There are 11 hidden switches. A switch that is on adds its own fixed numbers to the row, and there is some noise. The rows also spread widely along 12 directions, which tell nothing about the answers.
(in the rows, 128 means zero)
Some rows, each with its switches (1 for on, 0 for off) after it:
[121 101 103  56  80 127  60 208  68 157 101 165 152 147 148 142 174 117
  81 132 129 108 128 125 129  99 122 118 106 163 125 155 143] => 0 1 1 1 1 0 1 0 1 0 0
[154 153 169 125 118 126 107 126 134 101  95  61 119 146 117 187 156 126
 149  84  89 162 154 149 143 119  68 142 128 164 130  93 112] => 1 1 1 0 1 0 1 0 0 1 0
[115 141 134 157 140  88 148 150 135 102 149 107 165 137 107  86 178 110
 138 158 124 154 169  72 115  93  68 124 154 144 141 121 152] => 0 0 0 1 1 1 1 0 1 0 0
[193 150 174 152 158 108 191  72 149 172 149  58  81 161 150 118 130 114
 154 141  68 165 157 116 190  76  63 130 148 171 171 106 115] => 1 0 1 1 1 1 0 0 0 1 0
[123 115 123 121 126 124  92 142 107 138 105 121  70 145 135 120 160  82
 108  99  97  94 166 108 134 127 113 116 132 126 101 150 118] => 0 0 1 1 1 1 0 1 1 1 0
[126  95 118 126 125 130  95 170  98 148 113 140 138 153 147 140 151 118
 107 128 128 121 150 149 142 121 149  96 134 142 131 136 124] => 1 0 1 0 1 1 0 1 1 0 0
[122 137 149 162 173  82 137 111 154 163  93 153 131 113 108 121 130  45
 107 153 108 152 149  94 125 109 152 120 165  54 150 192 144] => 0 1 1 0 1 1 1 0 1 0 0
[ 83 123  92 125  93 171 131 150 123  95 110 177 126 139 114 127 146 139
 106 108 146 170  94 138 102 131 117 114  83 127 113 132 171] => 0 0 1 0 1 1 1 0 0 0 0
[147  98 109 158 103 117 100 159 126 119 105 103 138  90 130 125 134  74
 129  94 127 150 142 110 149 101 160 108 142  79 100 195 120] => 1 1 0 0 0 1 0 0 1 0 1
[118 127 113 164 159 139 179 100 168 119 111 142 144 127 108 109 116 123
 134 120 147 187  92 134 114 134 129 127 118  93 138 141 146] => 1 1 0 0 1 1 0 0 0 0 0
[165  95 101 103 180  78 148 128 122 192 153  61  76 190 148 129 162 107
 149 111 114  86 177 125 164 129  88 111 171 193 150 116  93] => 1 0 1 0 1 0 0 1 0 0 0
[138 110 138 152 129 155 155 128 123 150 124 144 114 163 141 166 114 147
 111 115 103 168 105 186 159 110 127  86 115 164 149 112 143] => 1 1 1 0 1 1 0 1 0 1 1
[136 115 102 104 121 149 183 138 149 168 129 141 162 140 145  60 106 140
 133 145 174 160  99 121 120 117 137 179 116 124 162 153 161] => 0 0 1 1 1 0 0 0 1 0 0
[132 108 116 142 129 124 102 142 124 161 120  91 128 179 129 135 133 103
 138 154 114 125 134 160 146 110 154  78 146 137 111 150 111] => 0 1 0 0 1 1 0 0 1 0 1
[150 110 132 139 120 121 129 161 134 138 131 108 144 143 151 118 115 102
 127 126 134 114 149 126 151 122 164 116 151 120 130 143 119] => 1 1 1 1 0 0 0 0 0 0 1
[143 116 118 120 165 113 152 123 151 148 135  92 128 161 125 110 124 127
 151 134 138 132 143 137 142 116 102 124 145 169 143 112 116] => 1 1 0 1 0 1 1 0 1 1 0
[137 107 140 159 135 156 143 138 107  96 102 170 128 109 147 151 101 140
  71  50  97 128 124 150 146 132 155 115 139 105 143 110 131] => 0 1 0 0 1 0 0 1 0 1 0
[117 146 148 137 127 124 133 115 125  99 115 126 101 131 128  94 148 102
 121 131 105 129 148  73 138 104  70 131 119 126 110 117 148] => 0 1 1 1 0 1 1 0 0 1 0
[121  95 143 122 159  86  99 151 115 128  72 140 174 133 139 124 140 120
 109 114 137 119 161 118 122 116 141 131 143 120 133 119 107] => 1 0 1 1 0 1 1 0 1 1 0
[124 103  66 127  64 136 106 183 130 120 142  90 142 121 139  80 158  83
 138 125 158 129 122 102 140 118 145 110 119 114  87 200 134] => 1 1 0 0 1 0 0 0 0 0 0
[129 157 138 183  96 207 190 115 164  94 124 164 112 122 112 129  96 137
 127 113 121 227  89 155 131 118 127 125  92 104 144 132 180] => 1 0 1 0 1 1 0 0 1 0 1
[133 133 127 102 127 141 123 129 132 151  99 162 117 124 129 144 135 115
 114 131 137 154 107 128 126 123 116 141 104 127 141 144 152] => 1 1 1 0 0 1 0 0 0 0 0
[112  96 114 179 150 126 161 177 136 102 190 121 155 177 132 106 112 126
 122 151 144  90 179 147 138 143 163  62 190 151 144  98 130] => 0 1 0 1 0 0 1 1 1 0 0
[ 88 158 118 147 140 130 160 110 182 116 121 112 106 141  71 107 150  87
 163 144 150 175 126 108  82 153  74 151 122 106 121 159 171] => 0 1 1 0 1 0 1 1 1 0 0
[108 114  90 127 108 130 134 148 119 121 119 161 123 120 108  97 174 107
 109 127 139 181 100  93 110  99  85 111  87 128 120 164 158] => 1 0 0 1 1 1 0 0 1 0 0
[166 148 155 149 141 150 149 140 166 151 153 106 130 154 125 159  99 123
 149 155 119 151 146 175 150 120 147 116 163 156 168 115 133] => 1 1 0 0 0 1 0 0 1 0 1
[106 144 127 172 127 146 136 143 153 117 136 148 100 156 113 142 121  81
 110 134 107 132 139 139 127 139 160  82 145 103 123 146 151] => 0 1 1 0 1 1 1 0 0 0 1
[151 135 125  99 114 143  93 163 122 151 130  95  97 156 147 146 156 112
 140 121 114  96 168 144 144 144 123 139 142 163 126 125 118] => 1 0 1 0 1 1 0 1 0 0 0
[ 90 103  95 132  75 171 109 201  90  79 121 186 184 130 141 110 149 163
  85 119 155 152 108 138 111 111 142  95 101 139 120 120 166] => 0 0 0 0 1 1 0 0 1 0 0

New rows. What belongs after each?
[141 101 129 138  81 176 130 187 108  51 114  97 179 103 159  85 107 172
 138  58 147 131 151 121 148 122 127 170 121 131 103  99 138] => 1 1 1 1 0 0 1 1 1 1 1
[172 132 131 118 122 159 118 148 122 138 121  98  89 152 153 144 120 115
 124  87  92 106 148 142 159 127 143 131 137 143 125 119 108] => 1 1 1 1 1 1 0 0 0 0 1
[131 125 131 124 151 117 123 141 123 128 124 133 135 142 131 140 139 127
 114 129 126 122 143 124 129 121 116 113 148 146 140 110 132] => 0 1 0 0 0 1 0 0 0 0 0
[119  66  80 147 178  87 177 108 128 160 131  97 137 162 138  77 138 141
 139 110 147 133 124 121 142 113 108 108 144 151 130 129 119] => 0 0 0 0 1 1 0 1 0 1 0
[147 142 134 107 123 113 104 133 117 112 114  70 110 125 123 104 171 115
 157 111 110 119 150  73 128 103  53 161 127 146  96 119 127] => 0 1 0 1 0 1 0 0 0 0 1
[136 112 127 115 138 113 130 139 143 176 122 114 138 163 132 121 123  99
 137 164 148 130 135 136 128 124 139 125 140 131 144 152 129] => 0 1 1 1 0 0 0 0 1 0 0
[109 120  69 109 100 140 154 178 151 119 144 133 142 127 127  91 147 121
 133 107 170 144 133 106 105 140 128 154 125 133 132 159 169] => 0 0 1 0 1 1 1 0 0 0 0
[136 127 145 179 150 129 167 153 183 103 138 104 162 151 139 128 103 126
 134  99 137 135 173 156 121 159 178 125 169 123 154 102 117] => 1 0 1 1 1 1 0 0 0 1 0
[131 111  92 134 130 137 186 152 147 139 145 165 140 107 162  61 109 102
  95 105 145 129 133  89 152 114 152 139 140 104 154 170 165] => 1 1 1 0 1 1 1 0 0 1 0
[156 121 177 125 186 111 149 137 127 146  90 152 204 116 137 133 108 162
 106 124 117 147 142 150 133 109 133 172 157 134 193  95 130] => 1 1 0 1 1 1 1 1 1 1 0
[109 154 193 151 101 106 136 135 164 140 103 149 220 119 119 101 136 106
 129 227 155 191 110 106 113  93 120 154 106 102 149 158 169] => 1 1 1 1 0 0 0 0 0 1 0
[136 125 139  79  91 145  74 181  89 162 112 137 141 169 154 133 151 119
 103 162 118 103 138 139 137 109 132 126 117 161 131 133 132] => 0 1 1 1 1 0 0 0 1 0 0
[144 113 116 177 143 127 231 111 174 140 163  98 179 156 126  99 103 154
 161 153 155 222 102 152 148  97 114 114 133 152 173 120 159] => 1 1 1 1 1 1 1 0 0 0 0
[113 102  90 160 149 146 178 137 170 121 143 110 130 169 121 107 107 130
 158 120 172 152 127 150 117 147 141  98 136 140 128 128 142] => 1 1 1 0 0 1 0 0 1 0 1
[ 82 115 119 171 163  94 139 110 162 171  94 192  98 160 110 104 124  34
  83 158 125 118 113 112 104 142 185  77 122  55 119 194 126] => 1 0 1 1 1 0 0 0 0 1 1
[132 113 120 108 126 134  97 140 115 146  81 105 163 142 149  86 131 117
 140 151 140 126 131 122 148 108 142 145 124 110 110 148 121] => 1 1 1 0 1 1 1 0 1 0 0
[136 131 161 162 159 136 147 143 132 128 126 165 177 154 128 142 108 141
  99 161 112 158 135 169 137 109 161  98 153 134 180  93 129] => 1 0 0 1 1 1 1 0 1 0 0
[149 132 159 148 148 132 137 100 146 126  90  79 134 140 130 112 110 127
 162 125 126 151 149 130 134 121 128 157 142 102 124 113 113] => 0 0 1 1 0 1 0 0 1 0 0
[178 121 122 116  86 177 111 141  89 103 107  92 121 114 154 107 119 134
 125  85  95 135 125 124 183  89 114 141 117 124 113 126 113] => 1 1 0 1 1 0 1 0 1 0 0
[133 129  93 126 108 223 162 156 118  97 127 216  70 112 151 108  87 119
  58  50 112 116 117 126 133 149 169 124 112  94 136 138 164] => 0 1 1 1 1 1 0 0 1 0 0
[155 114 161 151 149 102 141 151 147 150 106  97 202 112 140 118 112 143
 142 119 129 150 156 145 134 108 160 175 174 119 164 131 128] => 0 0 0 0 1 1 0 1 1 1 1
[128 122 131 119 135 147 142 133 129 164 118 187 135 155 125 117 113 127
 105 172 137 143  96 145 125 113 141 117 112 136 158 129 144] => 1 0 0 1 0 0 0 0 1 0 1
[213 116 142 119 136 137 157 143 111 176 127 156 119  93 155 176 104 121
  81  76  75 174 126 151 181  77 145 127 147 135 201 149 132] => 1 1 0 1 1 1 0 0 1 0 0
[ 98  99  79 138  88 130 110 159 138 142 130 119 133 152 133  68 151  74
 128 162 159 125 118 114 131 119 151  91 112 113  93 199 129] => 1 0 0 0 1 0 0 0 1 1 0
[104 100 107 143 117 148 105 133 114  92  93 109  92 158 129 122 148 112
 124  72 123 113 127 132 127 150 113  95  99 124  71 127 107] => 1 1 1 1 1 0 0 1 0 1 0
[ 89 125  99 136 139 164 139 135 139 117 119 162 109 168 126  82 120 120
 109 125 139 109 113 128 111 140 136 108 116 124 109 133 146] => 0 1 0 0 1 1 0 0 1 1 1
[115 102 130 136 166 114 119 137 111 162  95 165 130 157 128 158 123 125
  97 125 111 119 129 165 128 131 165 107 146 122 145 119 128] => 0 0 1 0 1 1 1 1 0 0 1
[124 123 113 147  98 186 173 116 146 129 146 115  83 167 132 115 104 129
 136 117 124 152 101 163 143 137 120 115 102 145 120 131 147] => 0 1 1 1 1 0 0 1 0 1 0
[115 130 147  92 114 132 132 121 102 128 103 101 190 157 161  39 145 177
 158 195 164 130 116  79 138  90  56 182 100 157 116  89 153] => 0 1 1 0 0 0 0 0 0 0 0
[126  98 131 111 115  53  68 173 107 175 105 101 156 154 133 132 188  66
 123 174 130 112 152  91 134  91 121  95 137 137 106 173 111] => 1 1 1 1 0 0 0 0 0 0 1
[151 106 133 166 136 189 189 151 147 117 141 136 160 162 156 129  60 175
 122  98 138 136 117 201 149 154 198 119 144 132 160  84 130] => 1 1 1 1 1 0 0 1 0 0 1
[120 120 121 124 133 138 108 137 119 102  83 139 121 122 124 120 141 117
 105  72 114 128 132 114 110 126 116 134 116 110 107 133 125] => 0 1 0 1 1 1 0 0 1 1 0
[134 153 173 121 122 119 113 138 102 136  84 150 149 118 134  98 160 115
 107 148  97 150 139  74 125  77  88 166 118 108 137 131 155] => 0 0 1 1 1 1 0 0 1 0 1
[145 121  62 108 119 148 150 176 173 151 196  36  53 217 135 125 131  99
 173  88 139  70 172 158 127 178 138 106 162 196 110 128 108] => 0 1 1 1 1 0 0 0 0 0 1
[100 116  87 159  96 146 182 153 157 109 147 168 131 117 116  92 134 118
 124 124 169 192  97 104 114 117 119 112  99 117 129 166 184] => 1 0 1 0 0 1 0 0 0 0 1
[110 111 134 132 174  97 149 128 151 135 109 129 141 163 127 112 130 121
 125 122 152 118 158 120 106 142 121 128 153 134 145 113 127] => 0 0 1 0 0 0 0 0 1 1 0
[147 119 143 134 105 170 123 142  96 122  92 180 130 121 141 153 109 122
  73 103  95 161 106 150 158  99 149 105 106 104 146 134 140] => 1 1 1 1 1 0 1 0 1 0 0
[128 112 106 130 178 107 176 115 162 159 103 151 167 124 111 107 127 131
 134 124 164 187 104 129 102 123 125 151 130 115 169 149 144] => 1 0 0 0 1 1 0 0 1 0 0
[131 105 113 142 113 138 127 159 144 141 111 146 126 116 137 133 122  97
 107  92 133 138 129 146 127 143 179 131 124 101 129 170 131] => 1 0 1 1 1 1 0 1 0 1 0
[151 114 167 163 139 153 136 131 113 119  98 144 184 135 160 129  96 155
  97 126 107 152 127 167 167  96 164 106 139 122 153 101 119] => 1 1 0 0 1 1 0 0 1 1 0
[132 113  96 123 120 107 132 142 112 134 135 102 138 124 134  89 162 110
 130 132 123 143 130  85 150  86  89 121 133 137 119 154 145] => 0 1 0 0 1 1 1 0 0 0 0
[107 141 133 141  92 131 127 152 137 115 136 112 134 153 129  98 165 106
 126 150 128 145 139  97 124 110  90 114 110 144 107 141 156] => 0 1 1 1 1 1 0 0 0 1 0
[123 116  94  89 150 160 180  93 167 168  86 123 127 160 128  69  93 151
 151 111 174 155  78 144 101 146 119 193  93 123 134 141 142] => 0 1 1 1 1 0 0 0 1 1 0
[170 106 145 131 120 152 110 178 107 118  98 133 213 106 179 133  96 162
  99  95 126 119 140 160 161 116 205 147 157 111 154 112 114] => 1 1 0 0 1 1 0 0 0 0 0
[153 116  81 105  64 181 126 158  92 101 138 114 107 115 153  93 140 132
 119  86 117 136 109 110 175  99  98 128 101 147 108 141 140] => 1 1 0 0 1 0 1 0 0 0 0
[118 116 124 151  98 156 146 157 130 134 142 124 163 175 130 144 131 150
 130 161 142 191 113 176 135 103 126  81 114 167 145 121 162] => 0 1 1 0 1 1 0 0 1 0 0
[119 111 120 139  87 192 110 148  92  93  87 185 145 127 139 121 113 137
  80 110 120 156  81 149 138 114 158  95  84  97 111 134 135] => 1 1 0 1 1 0 0 0 1 0 0
[ 84 139 121  98 117 131  89 142 118 204 119 184 119 201  99 128 168  93
 108 247 130 140  84 145 102 103 111  78  88 159 124 162 159] => 0 1 0 1 1 1 0 0 1 0 1
[ 91 136 128 177 102 173 135 166 155  75 132 145 128 143  99 129 122 117
 116 104 132 142 128 149  93 157 144 104 122 112 108 132 153] => 0 1 0 1 1 0 0 1 1 1 1
[132 153 115 142 159 202 193  92 190 130 126 130  83 176 123  84  69 125
 151 121 148 130 114 163 113 185 162 156 126 102 143 111 127] => 1 0 1 1 1 0 0 0 1 0 0
[121 101  96 174 111 167 172 172 153 117 161 146 143 145 134 111 109 119
 119 122 154 158 128 156 130 140 171  90 130 122 139 150 157] => 1 1 1 1 1 1 0 1 1 0 0
[121 159 138 101 154 110  97 156 132 161 143 121  96 183 126 111 160  81
 119 177  95  60 184 108 131 122 101 120 167 170 135 125 131] => 0 1 0 0 1 1 1 0 1 1 1
[152 144 168 148 178  79 129 119 143 160 106 111 138 138 112 142 154  92
 131 149  93 151 161 113 130 100 108 128 166 120 161 134 118] => 1 0 0 0 1 1 0 0 1 0 1
[122  94  84  93 151 140 131 118 100 197 105 154 115 176 155  46 119 125
 113 167 137  90  94 118 142 103 148 128 114 129 118 146 123] => 0 0 0 1 1 1 0 0 1 0 1
[137  72  91 109 144 134 108 161 125 173 122 149 112 155 141 186 111 122
 101  95 139 102 122 203 140 154 190  83 138 158 141 140 107] => 1 1 0 0 0 1 0 1 0 1 0
[103 100 126 143 102 176 112 148  77 103 121 177 151 151 145  79 120 149
 100 176 135 121 106 138 154 108 135  89 100 131 112 104 140] => 1 0 0 1 0 0 1 1 1 0 0
[181 133 150 118 154 107 127 112 118 163  83 114  87 116 131 169 126  95
 112  70  63 141 145 127 153 101 129 155 152 104 149 137 111] => 0 0 1 1 1 1 1 0 0 0 1
[155 126 123  87 135 161 123 111 119 196 111 115  72 171 154 126 108 118
 130 139 110  91 124 163 157 141 146 150 134 143 141 129 114] => 0 0 1 0 1 0 0 1 0 0 0
[139 164 171 168 136 145 160 122 172 138 134 129 109 162 116 175 119 112
 125 137  95 175 132 167 137 123 120 102 133 148 160 116 147] => 1 1 1 0 1 1 0 0 0 1 1
[150 156 177 115  93 128  91 126  96 131  98  94 158 116 119 131 159 133
 151 177  96 182 124 108 156  52  53 154 116 148 126 125 154] => 0 1 0 0 0 1 1 0 1 0 1
[166 136 154 165 132 143 178  88 169 134 117  93 110 116 148  84  83  91
 144 121 116 147 133 111 165 118 144 153 137  82 133 151 121] => 1 1 1 1 0 0 0 0 0 1 0
[129 147 146 181 116 107 162 134 164 158 194 107  81 174 102 138 145  55
 150 209 107 152 155 125 151 110 110  68 154 150 144 154 151] => 1 0 1 1 0 0 1 1 0 0 1
[128 110 124 121 136 128 146 133  97 171 128 146 124 152 157  88 140 132
 110 155 116 123 119 103 155  92 103 124 123 149 136 132 156] => 0 1 1 0 1 1 0 1 0 0 1
[133 106 100 149 102 165 138 144 119  92 130 116 104 130 145 108 122 125
 107  68 110 128 123 126 146 122 134 101 118 125 101 130 126] => 0 1 0 1 1 1 0 0 0 1 0
[102 140 187 210 186  80 125  98 136  93  97 146 122 150  89 133 147  64
 107 159  87 137 159  90 119 114 109  55 152  75 117 118 114] => 1 1 0 1 0 0 0 0 1 0 1
[134 118 128 147 106 142 101 147 124  93 101 128  80 111 130 147 139  72
 103  63 101 131 158 108 141 123 127  95 121  99  96 157 121] => 1 1 1 1 0 1 0 0 1 1 0
[109  87 125 129 114 139 112 172  68 115  88 170 178 142 128 146 152 170
  92 114 126 178 102 152 133  89 104  94  90 158 125 105 152] => 1 1 1 1 1 1 1 1 1 0 1
[ 89 118 140 150 145 145  94 172 118  79 119 132 140 182 114 133 137 145
 123 127 135  75 164 154  94 167 143  97 150 147 106  65 112] => 0 0 0 1 0 0 0 1 1 0 1
[146  94  84  62 143 144 151 176 111 165 120 163 145 133 175  60 107 159
 109  99 165  80 138 104 128 127 151 191 137 146 154 122 145] => 0 0 1 1 0 1 0 0 1 0 1
[123 116 105 146 125 150 131 134 139 102 133 110 100 131 110 135 131 119
 140  96 134 134 129 138 120 148 120 114 129 127 106 126 131] => 0 1 0 1 0 1 0 1 0 0 0
[137 116  91 167 177 197 201  92 150  87 129 141  80 130 140  70  45 138
 123  55 124 105 125 134 152 153 171 129 157  80 122 102 128] => 0 1 0 0 0 1 1 0 1 0 1
[175 143 150 114 125 158 138 117 121 163 107 146  83 132 148 128 112  91
 100 121  84 135 129 123 164 106 129 138 124 109 154 149 129] => 1 1 1 1 1 0 0 0 1 0 0
[124  96  77 168 160 166 196 133 170 136 187 135  44 182 128 120  82  89
 121  96 139  96 149 161 135 179 176  64 162 129 138 135 131] => 0 1 1 1 0 0 0 1 1 0 0
[163 123 122 132 120 121 141 156 139 175 132 137 104 129 137 159 124  90
 104 102  98 144 141 138 142 113 165 123 149 119 158 165 136] => 0 0 1 1 1 1 0 0 0 0 1
[131 115  90  98  94 161  74 141  98 131 107 118  69 146 144 127 156  98
 109  95 104 103 116 130 154 124 114  99  94 147  83 153 112] => 1 1 0 0 1 1 0 0 0 1 0
[140 131 127 157  95 151 119 125 139 158 129 115  86 159 120 147 134  66
 129 162 100 172 117 149 155 102 137  70 109 117 117 181 135] => 1 1 1 1 1 1 0 0 1 0 0
[ 89  93 104 166 133 117 158 118 140  88 115 117 140 122 103  84 140 123
 143 106 163 169 113 100 112 121  84 115 114 110 102 148 150] => 0 1 0 0 0 0 0 1 1 1 0
[142  77 121 101 103 157  89 197 105 119  86  96 249 112 191  61  97 178
 150 126 196  91 151 137 143 133 200 194 144 113 113 121 118] => 1 1 1 0 0 1 0 1 1 0 0
[108  89  93  94 128  82 119 133  84 132  98 123 144 143 132  70 187 124
 126 139 151 135 119  60 131  87  51 125  97 149 103 130 133] => 1 0 1 1 0 0 1 0 0 0 0
[143  81 102 157 155  72 146 163 116 127 155  98 109 157 157 138 169  99
 101  63 104 113 193 106 160 108 110  58 169 168 139 124 104] => 1 0 1 0 1 1 0 0 0 1 0
